All rows are made from the same 9 directions, up to rounding. Whole rows:
[[ 13  13  -8  15   5   2   5   4  -6  13   0  16   6 -13  22  -5]
 [  6   8 -10  -5   9  -9 -20  -6  -8   6  -9   2 -18  14  32   9]
 [ -8   7  11  -5 -10  -8   2  -9   0   1  -8  -1  -3  -4  12   3]
 [  3  -2   7   0  11   4   6   0   4   6  -8  -2  -1  -2  18  12]
 [ -6  -8 -18  -4  -1  -1 -23  -6   3  11  11  12  -5   8 -11 -10]
 [  8  13   1   1   9  -9   9  12  -9 -11  -9  -6   2  -2  10 -14]
 [  2 -11   7   3   1 -10  16  13  -6 -14  -6   1  -6 -10  -3 -17]
 [-10  15   2   9 -33  -6  -5 -16  -6  -5   9  19 -13  -4 -13 -12]
 [ -8  -3  24  15 -28 -11  12  -1  -9 -25  -4   7 -20  -4 -11  -8]
 [  2   6   8  -3   7   4   9   0   2  -4  -5  -7   0   1   4   5]
 [  2   7  -4   9   0  -3   9  -1   2  19   0  24   6 -23  17 -19]
 [-10   4  -3  -3   3   2 -20  -8  11  21   1   1  13   8  11   7]]

Rows cut short, each followed by the rest of it:
[  2  18  -4 -20   5  -1   6 -14   2   9  -6  -2  -2  -8] => [17  2]
[-14   5  15 -15 -12  -8   4 -11   4  -5  -7  -9  -3   0] => [-1  2]
[ 11   7   1  23  -6 -17   6  14 -17  -1 -11  15   0 -13] => [ 30 -13]
[  7   3  -4   0  -3   4  20   4   0   3   5   2  15 -21] => [-8 -7]
[  9  -9  -4  -2  11   2   4   3  -3   0  -3   1 -11  -1] => [9 5]
[-2 22  0 18 -5 -6 -5  8 -1 17 -2  8 34 -9] => [ 18 -11]
[ -5  -8  12   7 -19  -8   4  -1  -6 -13  -2   2 -13  -1] => [-5  3]
[  1  -3   3  -5   8  -2  -3   4   0  -4  -6 -13   2   9] => [5 8]
[  6 -11 -23  -9  17  -3  -6  15  -5 -11  10  -3  -3   7] => [-28 -29]
[ -5  10  -3   6 -37  -7   5  -8  -9  -2  11   9   8 -16] => [-17  -6]
[ -4  -6  -6 -25   7   3  -8  -7   4 -10   3 -19  -9  16] => [-19   8]
[ 14   0  -9  -3  -7  11  11 -12  -8  -4   7   7 -24  -7] => [-3 17]
[  0 -24   6  14  14  16   7  13  14   9   5   0  17  -4] => [-11   6]
[  3   9 -10  10   4 -19 -20   9  -9  19 -11   8  15  -1] => [42 -5]
[ -7  -8 -27   1 -31 -22 -41  -4 -18  -3  14   8 -10  16] => [-15  -7]
[-3  5 -9 -8 -2  4 -1 -9  6 14  7  7  8 -9] => [-5 -6]
[ -9  -5  19  -3   9  -7  12   6   8  -1 -14  -4   6  -6] => [ 10 -10]
[  1  -6  -4  -4  -6 -10   7   7  -4   4  -2  -4  15 -14] => [ 2 -4]
[-11  -5  10 -18  15  12   2  -5  18  -5   1 -14  -1  12] => [-21   1]
[-32   7  34   1  -5   4 -16 -26  27  21 -11  10  -3  12] => [21 12]
[ -4  29  14   5 -15  10  -5 -18   2   0  -1  -5   1  11] => [ 9 25]
[ 22  23 -12  15  -6   7  -1  -3 -22 -15   5   8 -24   7] => [ 7 10]
[-24  21  21   9 -14   9 -16 -21  15   4   4  12  -5  15] => [-8 -4]
[ 12 -24  10   2   9   2  15  16  -6 -18  -9 -22  -5   4] => [ 2 25]
[  1  12 -17 -15   4 -11 -11   9  -8 -12   3 -18  14  11] => [-16 -17]
[ 12   9 -21   3  32  19 -18   5   5   8  10   2   2  19] => [-3 -4]
[ 7 -5 -8  7 18  1 -7 15 -2 -4  1 -1  2 10] => [ -3 -10]
[  1  -2  -4 -12   1   2   5  -5   4  10  -1  -7   9  -8] => [ 6 13]
[ 15  20 -13  -9  -9   2   6 -10 -14  -6   2  -6  -9  -3] => [ 6 16]
[ 17 -10 -28   7   8  13 -13   4  -7   5  16   5  -4   7] => [-9 11]
[ 19   2 -24 -17  14 -19  -1   7 -17   9 -14  -7  -1  -9] => [41  5]
[ 13  -4 -18  -6  11   3  -4  -2  -5   7   2   6 -13  -1] => [11  6]
[ -7  -1   2 -42   3 -17   8  -7   0  -9 -14 -27  -4   0] => [3 2]
[ 8  7 -4 28 16  3 -8 21 -2  4  1 11 16  4] => [  7 -18]
[  0  11 -11 -19   8  28  10 -26  20  23  16   9   2 -13] => [-13   8]
[  6  22  -4   7  -6  -6   6  -2 -10  -3  -1  14  -6  -9] => [  9 -18]
[ -5  -7   0   9 -13  -9 -11   2  -4   2   2   7   0   1] => [ 0 -2]
[  5  15  -8  -8   6  -1 -10  -4  -6  -4  -2  -7  -7  13] => [8 4]
[ 21  10 -19 -13  19   9  18  -5  -7  -4   3   9 -25 -11] => [  4 -10]
[-7 -5 16  2  5 -4  7  7  5 -7 -9 -5  2  1] => [ 0 -7]
[  6   8 -22   6 -13 -32 -22  11 -23   8  -6   6  11  -3] => [ 30 -12]
[ -7 -13  -2   7  10 -16 -13  19   1   6  -5   4  15   2] => [  5 -25]
[  1  -2  -4  11   8   9 -10   0   4   7   6  12  -5   7] => [-1 -2]
[  8 -27 -13  -5   1   0  -4  -3  -4   6   3   5 -20  -2] => [ 7 18]
[ 3 22  3 12  3  7 -4 -2  0  3 -1  3  6  6] => [11  3]
[  3  -5 -13 -18  31  16  13   3  17  13   7   0  13 -11] => [-15 -19]
[ 9  8  3  8  3  7 11 10 -4 -9  0 -9 12 -1] => [-5  4]
[ -1   2 -18   8 -16 -10 -27   2 -14 -10  12   7  -8  16] => [-17 -13]
[-6  4  1  1 -7 -8  1  4  0  3  0  2 14 -8] => [ -3 -15]
[-3  6 -2 -6  3 16 13 -3 12  3 13 -2 18 -9] => [-29 -10]
[ 1 -1  0 11  8  3 -3 10  0 -3  2  4  2  5] => [ -5 -12]
[ 12  10 -20  -7  -4  -4  -2  -3 -14  -5   5   3 -11  -2] => [-1 -5]
[  2 -17  -4   6  -9  -5   4   3  -1  15   1   7  10 -17] => [10  9]
[  3  14 -13  10 -10  -8 -10   3 -10   4   5   9  11  -3] => [  2 -13]
[  4  -7  -4   2  11 -13  -7  15  -8  -5  -8  -4  -1   6] => [ 11 -10]
[  9  10   6   4  -4   2  11  -2 -12 -25  -2   1 -28   5] => [-5 -1]
[  0   3 -10 -12  19   1  -6   3   2 -10   3  -2 -12  13] => [-16 -24]
[  6 -19   0   4  40  21  -5  12  13  -4   2  -4 -12  21] => [-9  1]
[ -6   4   6 -14 -10  -6  -2  -7  -3 -10  -5 -15  -6   8] => [-2 11]
[ -9  18  -4  -2  -4   5 -12 -14  10  21   6   9  14  -1] => [ 4 -3]
